The rows of a group lie close to one hidden flat surface of 10 dimensions, which may be shifted away from zero. Surfaces can cross.
Some rows, each with its group after it:
[-14  -4 -11 -13 -11   6 -12  -5  -9  -4   1  -5  -6  15 -24 -18  -7  -7
  -6  11 -17  16  -6] | j_89
[ -5  -4  16 -16  -2   1 -10   2   7   9   0   4  -5   2   0  -3   0  22
   2   8 -12  11  -7] | j_622
[-10   0  -2  -9 -15   9  -6   8   8   2   2   2   1 -13  19 -13  -4   5
  20  11 -13 -14   1] | j_89
[  3   5  -1  -5 -12  13  -9  18  -5   3   1  -7 -19  13  -8   5  -6  -8
   7   5  -9  22  11] | j_277
[ -3  -2 -18 -12   2  12   2 -13  -2 -16  13   5 -12 -14   5  -8   2   5
  -8   9 -15 -13   1] | j_181
[ -2  13   0  32  -5  -1  -6 -23  17   0   9   2  10   3  22   7   1  -9
   9 -17   4  -6   0] | j_181
[-19  -2  10   7  -7  -8  -5 -24  -2 -11   3  -8  -4   3  -2  -8 -11 -14
   2   4 -19   8 -11] | j_89
[  2   6  -3   5   3   0   8  -4  11  -9  -2  -7  -7  -9  12  -2 -15  11
  -1  -4   1  -9   8] | j_277
[ 6  6 -2  2  3  2 -1  3  5 13 -6 12 12 -3  5  8  7  2  3 -6 12 -3 -7] | j_181
[  1  17   2   0   0   5  -6  -5  -4   9   2   0  -5  -4  10   0 -10  -6
  10  -4   0  -3  10] | j_181
[ -8   5  -6   6  10  -5   2 -19  -1  -3  -8   9   1  -9   0  -4 -16  -8
  -8  -9  -4   0  -9] | j_89
[  1  14  -8  -9 -11  26  -9   3  16   9  -1  -5   6  16 -23 -15   7  18
   2   3  11   1   2] | j_277
[  1 -18 -12  10 -15  13   9  22  15 -23  -4 -11   2  14 -19  -7  15  -1
  -3   2   2   0  -3] | j_622
[ 18  10 -20   6   1  22   4  19   3   0  -2  17 -10 -13  15  10   0  -8
   5 -13   3 -10  10] | j_277
[ -1  -7   1   2  12  -8   3 -16   9  -5   5   8   7  -7   5  -4   6  20
 -12  -6  -1 -10  -8] | j_622
[ 10   8  -9   9  10   5   2 -22  -2   3   2   3   8  16 -20   5   9  -1
 -19 -11  15   5  -7] | j_89
[  5   3  -8 -10  21   2  11   4  -2  -5 -13  10  -9 -16  -9  -7 -15  13
 -16 -14   1  -5   3] | j_622
[ 14  28   1  22  -6  22  -3  -6  11  10  -4  -7  -8  20  -5  22  -1 -13
   3  -9  14  20   2] | j_89
[  1  12   7  -3 -17  20  -9   1  16   4   4 -19   1  20 -15  -9   6  15
   9  10   6   5   6] | j_277
[  9  -4  10  -7   2   7  10  12   0 -10   3 -12 -10  -3  -1   0   8  12
   1   4   0 -11  10] | j_622
[ -9   3   8  11 -12  12  -4   2  19   0 -11  -1   0   8  -5   5   1  -7
   7   2  -3  16 -16] | j_181
[ -4  -3 -17  12 -15   6  -9  -7   5  -6   5   2  -4  14   5   5  -3 -12
  -2   2 -12  16  -8] | j_89
[ -5  12 -17  14   6   3  -9 -33  14   5   7  17  13   0   9   1   0   1
  -7 -10   4  -3 -11] | j_181
[  3   3 -20 -13   5   0   6   2  -7  -3  -4   1  -2 -10   0  -9 -13   5
  -8   3   4 -10   7] | j_622
[ 16  11 -18  -5   9   5  -1   1  -3  13   4  14   1  -3  10   8  -1  10
  -6  -7  13  -5   8] | j_277
[ -6   8   0  -7   6  -3 -15 -39 -18  20  23  23  22  -6   9  -7  24  -5
   3  -2  -3 -24 -12] | j_277
[ -2   7   8   2   7  11  -3 -17 -14  -2   9   5  -1  -3 -15  -9  13 -19
   1 -13  -6 -12   0] | j_277
[ 17  -8 -10 -13  17 -10   3  10 -22   9   2  13   0   1  -8  10   7   5
 -19  -5   9   5   6] | j_277
[  1  23 -15 -17  10   9   1 -10  -2   8  -2   5  -7 -15   3 -12 -21  12
  -3  -1   5 -12  14] | j_181
[ 17  17 -21  12 -15  33  -3  19  26   4   1   6  -1   3  16   8   5  10
  13  -5  11  -6   8] | j_277
[ 13   3   3 -13  14  -6  10   6   6   7  -4   8   0 -22  29   8  -7  31
   0   2   8 -18   3] | j_622
[ -1   2  -1  10   8 -16  20 -21  -8 -10  -3 -16  14  -8   0  -2  -4  -8
  -5   2  18 -24   1] | j_622
[ -1  -7  12  11   0  -8   8 -16   7 -13   6 -11  10   2   4   1  14   6
  -2   2   4 -13 -10] | j_89
[ -5  13  -8   4  -5   4  -8  -9  -4  20 -12   2  19  20 -27   1   2 -19
  -3   1  19  16 -13] | j_622
[  3  -8  -7   2  15   4  19   2   8 -18  -9   8   0 -17  -4  -2   3   7
 -13  -8   4 -16  -9] | j_181
[ 10  23   4 -20   7   7  -4  -5 -20  18   0   1  -9  -8   4   3 -10  -2
   4   6   4  -4  12] | j_89
[  8  16   1   8   6   2   3 -25  -4   2   5  -3   0   2   3   8  -2  -2
  -6  -5   8  -3   2] | j_89
[  7 -13 -10  -5   1  -1   3  13  -2   1   3  10  12  -3  -1  -5  16   7
  -3  -1   6 -15  -3] | j_181
[ 18  -3  -4  -1   8 -14  -3  -5 -20  12  20  11   1  -2  30  23  13   2
  -3   2   3  -5  10] | j_277
[  3   7  10   4   2   1   5 -13  -5  -4  -2 -12  -5   7  -9   4  -3  -5
  -5   0   3   4  -1] | j_89
[ -2   8  12  -5   1  -2   4  -6   6   5  -5  -3   1 -15  19   5  -7  10
   8  11   4  -9  -5] | j_181
[  6  -7  -5  10  -4  13   9  23  11  -8 -16   2   1   6 -15   4   5  -6
  -3  -6   5   8 -10] | j_89
[  7  -7   7   4   0   0   1   6   6  10  -3   9  17   1   3   9  19   6
   1  -1  11  -5 -15] | j_277
[ -6   3  15 -12  -2   3  -5   1   5   1  -3  -7 -12  -2  -1  -5 -12  13
   4   8 -11   9   1] | j_622
[-12   2 -16 -16  -3  -7  -6  -6   2  14 -12   6  16   3  -9 -14 -14  11
  -6  11   5   3 -12] | j_622
[ 15  -5  -4  12  15  22  19  21   6 -16 -14   2  -2   8 -45  -4  16  -5
 -18 -28  16  -2   0] | j_277
[  1  -1  -5 -14  10 -14   4 -13 -11   8  -3   9   9 -12  11  -1  -6   8
  -6   6   3 -12  -8] | j_89
[ -7  -3   2 -16   8  -5   8   5   1  -2 -16   2   1 -16  -4 -12 -14  10
  -3   5  -2  -8  -6] | j_181
[ 7 -3 -1 10 -6  9  1  6 10 -7  6 -3  0  6  4  6 14  3  2 -1  2 -2  0] | j_622
[ -5  -6 -17  -6 -16  12  -9  27  14   5 -12   8   6   8 -10 -11  -2   3
   6   5  -2  11  -8] | j_181
[  6  16  15 -19  14  -6  -4 -10  -6  23  -3   4   0  -8   8   4  -7  18
   1   5   8  -2   3] | j_622
[  0  -2  21  14  10  -2  10 -18  11  -6  -2  -3  15   2 -10   6  22   2
  -5  -7  13 -10 -15] | j_181

New rows, each followed by its group:
[ -7  -5 -18 -14 -10  -5  10   6  -5 -12  -6 -17   4  -6  -1 -19 -16   4
   0  21   3 -17   6] | j_622
[  1   1  23   9   5 -17  14  -3   1   4 -15  -9  14  -5   8  15   1  -6
   6   4  17  -5 -12] | j_622
[  5  -6   7  -7  15 -11   5   4 -24   4   0   7   5  -8 -10  -5   8 -11
  -3 -11   2 -13   5] | j_181
[  7   6 -11  -5  -2   2  -7  -5 -11  10   0   4  -1  10  -2   9  -2  -5
  -6   6   1  12  -5] | j_89
[  7  -2 -26   8  -8   2  -1 -13  -2 -10   9  -2  -6  11   9   7  -5  -2
 -12   4  -6   8  -2] | j_89
[ -3  -2  -2   5 -11   1   1  14  19   2 -15   0   5  -1  11   5 -10   7
   7   8   3   7 -11] | j_622
[-20 -16  10  15 -16 -11  -2 -16  12 -22  12 -16   9   6   3 -19   5   1
   8   3 -15 -10  -5] | j_181
[  6   3  -2   4   4   4   6   2  -9  -4  -6   2  -9  -2  -2   9  -5 -15
  -4  -6  -1   5  -1] | j_89
[ -2  15  19  12  -3  10   4 -14  21   1  -2 -12  11   2  -3  -5   8  10
   9  -3  13 -14  -4] | j_89
[  0  -6  -2   7  -6 -15   2  28  19  19 -25  14  28  -5  15   1  -8  14
  12  -6  15  -3 -14] | j_181
[-18 -16  22 -35   1 -15   4  27  -5   1 -30  -4 -12 -14 -14 -17 -29  15
   1  18 -21  15 -13] | j_622
[  7   5 -13  11   1  10   7  -1  21  -7   2  -2  10   0   0  -9   6  17
  -2 -12  15 -19   6] | j_181
[  6  -2  19  12  19 -21  25 -19  -6 -16 -13 -16  -5 -12   7  14 -16  -3
 -12  -6   5  -4  -7] | j_89
[ 15  23  21  -4  10   6   8  -8 -10   2   5 -21 -18  -5   2   5  -7   2
   3  -3   9  -7  26] | j_277
[ -1 -13 -29 -14 -15   4  -9  -1 -12  -8  13  -3  -7  15  -5  -9   1   3
 -10  19 -17   8  -1] | j_89
[-20  17  11  -3   0 -11 -13 -48   1  13   7  -1  12  -2   6 -14 -13   4
   4   6  -4  -5 -10] | j_89
[ -1   8  -4   1   0   3   4   7   5   3 -19   5  -7 -11  10   6 -23  -7
   4  -2  -1   7  -5] | j_89
[ -3  27  -1  -3 -12  -2  -4 -22   5  21  -2 -19  20  10   4  -2  -8   6
   9  21  26  -7   3] | j_622
[ 11 -13 -19  -8  -6  19  14  40   4 -17 -13  -3 -13  -1 -14  -7  -1   2
  -3   2  -3  -2   4] | j_89
[ -1   7  21  28   8  -2  11 -35  14 -21  10 -21   1   8  -9  -3   8   3
  -7 -17   7 -11   3] | j_277
[-15  14   3   7  -4  13  -2  -9  24  -2 -20  -5   5   4 -24 -18 -17   0
   1  -7   3   7 -12] | j_89
[  0  -2   9  14  11  -3  11 -24  17  -9   1   8  11 -11  15  15  14   7
  -7  -1   7 -13 -22] | j_181
[ -2  -9   9   2  -9  12  14  18   8 -25  -4 -18 -11  -4  -8 -11   3   0
   7   3  -7 -12   5] | j_89
[  0   5  18  10   5  -4   4  -8   6   5  -9  -2   7   2  -5   7   2   0
   0  -7   8   3 -10] | j_277
[-12  -7  10   0 -21  -2  -5  22  24  10 -24  -1   9   7   4   6 -10   8
  14  17  -1  22 -24] | j_622
[ -8  29 -24 -16  -4  20 -21 -24  -4  20   9  18   0  -9   8 -19 -14  -2
   8   0 -10 -10   3] | j_277
[  9 -11  -6   4 -13   1  -4   5  -9   1   9  -1  -1  20   0  18  18  -9
  -4  10  -2  15  -9] | j_89
[  0   8   4   5   8  -9   7 -11   7  -6  -4  -9  -7  -6  11   1 -21  11
  -4  -4   2  -1   6] | j_277
[ -5 -12  21 -11  -3  -3   9  11  -2 -10  -6  -6  -8 -14   7   5   4  -2
   8  17 -12  -4 -11] | j_181
[ -9   3  -5 -18   1  -2  -9  -1 -17  13  -3  14  -1 -10   1  -7  -9 -10
   4   6 -12   2  -6] | j_89
[ 12  15  12 -18  20  18  12  -6  -9   5  -5  -5  -6  -5 -29  -2  11   8
 -11   0  17 -10   3] | j_181
[ 14   1   5  -1   0   9   2  17   0   1   4   4 -12  -6  18  15   7   5
   7  -2  -2   0   8] | j_622
[  6  -4  -3  19   2  -7   7  26   9   5 -19  14  11  -9  15   9  -6  -9
   9 -19   9  -2  -4] | j_181
[  7 -22 -29  -1 -17   3   2  27  10 -23  10  -7 -14   6  16  -2  -2  18
  -3  10 -13   2  12] | j_277
[  7  -3   4   5  -5  10  18  16  24 -17  -9  -6  -9 -20  28  13  -2  12
  10   9   0 -14  -3] | j_181
[ 11  -6  -4 -12 -12  -5  -1  13 -18   6 -10  -9 -12  19  -4  20 -11  -6
  -8  23  -4  34  -9] | j_89
[ -5   4  -7  -3   2  18   4 -20  12 -19   8  -5 -10  -6  -5  -8   4   9
  -7   5  -7  -9  -3] | j_181
[ -3   5  19 -10   0  15   8  16   3  -5 -19 -17  -9   3 -34 -16  -8   1
   2   0   1   4   2] | j_277
[ 7 -4  7  6 -4 -2 -2  1  6  7  3  2 10  4 11 11 15  7  5  2  6 -3 -8] | j_277
[ -4  -1   8 -18  -3   1   7   3 -18 -13   0 -19 -21  -7  -4 -12 -15  -4
   2  13 -16  -4  11] | j_89
[ -2 -26  -3  -3  -5  -6  -7  -2  -5  -7  19  11   7   7   0  -3  28   6
  -6   5 -14  -4 -12] | j_622
[ -1   3 -21  -8  -3  -8  -9 -22 -14   5   7   4  -4   4  10   4 -15  -1
 -10  10  -9  10  -4] | j_89
[-14   3   5   9  -9  -9   2  16  19  -1 -28  -9   5  -3  -3 -21 -36   3
  12 -10   1   4   1] | j_181
[ -2   6  17   2   2   0  -1  -7   9  12  -9   3  10  -2   5  12   7   4
   5   5   9   2 -16] | j_181
[ 5 -6 -4  2  1  0  5  4 10 -5  0  5  2 -6 12  3  2 12 -2 -1  1 -6 -3] | j_622
[  4   6   2  -2  -6  -7  -4  -5 -11  11  -1   0  -6  -1  21  18 -10 -10
   5  11  -5  12  -4] | j_89
[ -1  10  31  -8   3  -7   7  -6  10   8 -11 -15   1  -7   7   2 -11  22
   8  10   9  -3  -3] | j_622
[  2  -6 -26  -7  11  -6   3 -11 -12   0   3  12  14  -1 -12 -10   6   1
 -17  -2   9 -13  -4] | j_622
[-4  7  7  6 -7  6  0 -8  9 -2 -3 -8  0  4 -2 -2 -4 -2  5  1 -1  2 -4] | j_89
[  6 -16 -23 -18 -15  10  -6  25  -1  -8  16   4 -11  -4  17  -6   8  18
   4  16 -17  -8  10] | j_622
[ 26  -8 -19 -16  -1   9  15   1 -12 -15  18 -20  -7   9  -6  -2  16  26
 -17  15  10 -19  17] | j_89
[ -3  -3   5  14 -15  -2   1   1   5 -10   8  -1  -7 -14  41  13  -1 -13
  20   5 -16  -9  -1] | j_89
[ 7 -2 -4  7  5 -4  9 -8 -2 -8 -1 -1 -1 -2  7  9 -1 -2 -7 -3  3 -5 -4] | j_89
[  2   3  15  12 -10   1   1  -7   1  -1   0 -12  -2  11   2  13   5 -10
   6   6   0  10  -7] | j_89
[  3  -3   1  -3  -6   5  -5   8 -13   8 -11   0  -3  20 -25   9   4 -16
  -8   5  -2  27 -14] | j_89
[  9  -5   7   0   0  -8  11  -2 -15  -9   3 -11 -11  -2  14  15  -3  -7
  -1   9  -6   1   2] | j_89
[-11 -26   0  -4 -13  -5  10  15   7 -26  -2 -16  -4  -2  -2 -16  -1   7
   1  14 -15  -8  -5] | j_622
[  0  10  -4  -3   5  12  -7 -22   5  10   6  12  10   4  -5   6  16   5
  -7   5   7   0 -14] | j_181
[  5  -1  11  11  -1  -2   8 -12 -11 -14   9 -13 -12  -1  11  12   1 -15
   1   1  -9  -3   3] | j_89
[  8  27  27  15  14   6   9 -25   1   6  -9 -15  -1   6 -18  11  -4 -10
  -4 -14  20   5   0] | j_89
[-11 -22   0   6 -26  -5  -3   0  17 -14  13 -16  17  17   2  -9  22  13
   7  22  -5  -7 -12] | j_622
[  3   9  -7  -4  -5  13 -12  -5  -9  14   5   7   2  12 -10   1   9  -9
   0   1   0   9  -2] | j_89
[-15  -6  -3  14   8  -7   3 -20  11 -10  -6   5  14   2 -19 -16  -2  -2
 -11 -17   1  -3 -14] | j_181
[  5 -11   7   0  12 -17  19  11  -8  -5 -15   2   4 -17   9  10  -3  -5
  -2  -2   7 -11  -7] | j_622
[-18  11  11 -24  -3  -5 -11  -9 -18  10   0  -2 -10 -15   9 -14 -24  -9
  15  15 -20   0   3] | j_89
[ 24   6 -21   9   1  -7   2 -28 -22  -3  16 -13 -15  22  10  30  -6  -6
 -25   8   3  22   4] | j_89
[ 4  5 10 -2 -2 -4  1 -3 -7  8 -3 -5 -1  1  7 11 -1 -2  4  8  3  3 -5] | j_89
[  1  -7  -5   9  -2   0  -1  10  13   8 -15  16  15   7  -6  11   9   2
  -3  -4   9  10 -20] | j_622
[  2  -8   5   1   2 -11  -5   5 -12   6  -2   5  -5   9  -6  13  -1 -10
  -6  -2  -5  24  -4] | j_277
[  8  -4   5   5  13  -3   8   0   5   8 -10  17  19  -5   1  14  19   4
  -7  -7  17  -7 -19] | j_181
[-11   1  11  24  -7  -1  -3  -3   9  -9  -3  -8   4  11 -12  -8  -4 -20
   8 -17  -5   7  -2] | j_181
[ 16  10  18 -14  13  16   2   1  -8   4   9  -6 -13   5 -22  -2  15  15
  -7  -7   5  -3  15] | j_622
